There are 3 ways to turn a row about zero (a turn may also mirror it). The second row of each pair is the first, turned, with some noise.
Known pairs, each followed by its turn:
[-5 0 3 0]
[0 -2 -2 -2]
Z957

[-21 15 -4 -7]
[16 6 12 -11]
Z570

[-2 2 7 1]
[-2 -9 -1 0]
Z957

[12 8 0 -8]
[6 5 5 -13]
Z996

[8 -8 9 4]
[-4 -3 11 -7]
Z957

[8 7 8 2]
[-6 8 6 2]
Z570

[-3 -1 -1 1]
[0 2 -4 1]
Z957

[7 -14 -13 6]
[4 -14 14 6]
Z996

[-28 8 17 10]
[2 -28 -23 0]
Z957

[-17 -9 0 5]
[-10 -5 -6 17]
Z996

[7 1 11 3]
[-8 8 0 10]
Z570

[-15 2 -2 -1]
[-13 -4 -9 1]
Z996

[5 2 4 10]
[-8 1 7 5]
Z570

[1 0 -3 -5]
[-2 1 -6 -4]
Z570

[-17 2 1 3]
[-8 -4 -14 7]
Z996

New pairs. What belongs after each?
[-11 -9 -5 1]
[-11 -5 0 7]
Z996

[-2 0 -22 4]
[-8 -20 5 -7]
Z996

[-4 8 -16 15]
[-5 -12 16 -14]
Z570

[22 0 -10 -7]
[8 -1 18 -16]
Z996

[7 9 -17 20]
[-19 -11 14 -13]
Z570

[-6 7 19 13]
[11 7 -17 9]
Z996

[3 7 -1 -8]
[-6 4 1 10]
Z957

[2 11 16 -28]
[-34 0 -4 11]
Z957

[-15 9 7 3]
[-5 2 -18 5]
Z996

[1 -10 16 -13]
[0 20 6 9]
Z996

[21 -6 -2 -1]
[-4 10 18 -2]
Z957

[7 -2 -2 -5]
[-4 4 -6 -3]
Z570

[2 12 10 -1]
[-1 11 6 3]
Z570

[-2 1 14 16]
[5 -21 6 -4]
Z957

[-3 -14 14 0]
[7 -3 -6 20]
Z570

[-12 -6 -1 0]
[2 -1 -11 -7]
Z957

[14 7 2 -21]
[-3 18 12 -16]
Z996

[0 -26 9 -12]
[11 -7 -23 17]
Z570

[11 -22 4 -10]
[0 -3 -22 10]
Z570

[3 -11 -6 11]
[12 3 6 -10]
Z957

[8 -4 25 6]
[-8 9 3 25]
Z570

[1 7 28 -11]
[6 29 -8 2]
Z996

[-1 4 10 3]
[0 5 5 8]
Z570

[-3 20 28 3]
[-15 -30 -1 13]
Z957

[20 16 -3 6]
[-23 12 2 -8]
Z570

[11 -4 18 -2]
[-11 -7 10 -7]
Z957

[18 -1 -4 -4]
[-3 7 16 4]
Z957

[26 -28 3 -13]
[-15 17 25 -25]
Z957

[-12 -3 1 -2]
[0 -3 -11 -3]
Z957

[16 -10 4 -1]
[-6 4 17 -7]
Z957

[13 19 -12 -14]
[-7 17 -8 -23]
Z570

[24 -1 -3 -6]
[-7 13 19 5]
Z957

[-9 6 1 -17]
[18 10 -4 -7]
Z570

[28 7 4 -11]
[-14 7 22 12]
Z957

[5 15 2 17]
[19 -7 -13 -4]
Z996

[3 6 -5 12]
[13 -4 2 5]
Z957

[-19 1 3 26]
[4 -16 25 9]
Z570

[-10 7 6 -7]
[-8 9 -11 -1]
Z996

[-28 6 0 5]
[-15 -4 -23 6]
Z996

[4 -9 -24 5]
[17 18 5 -2]
Z957

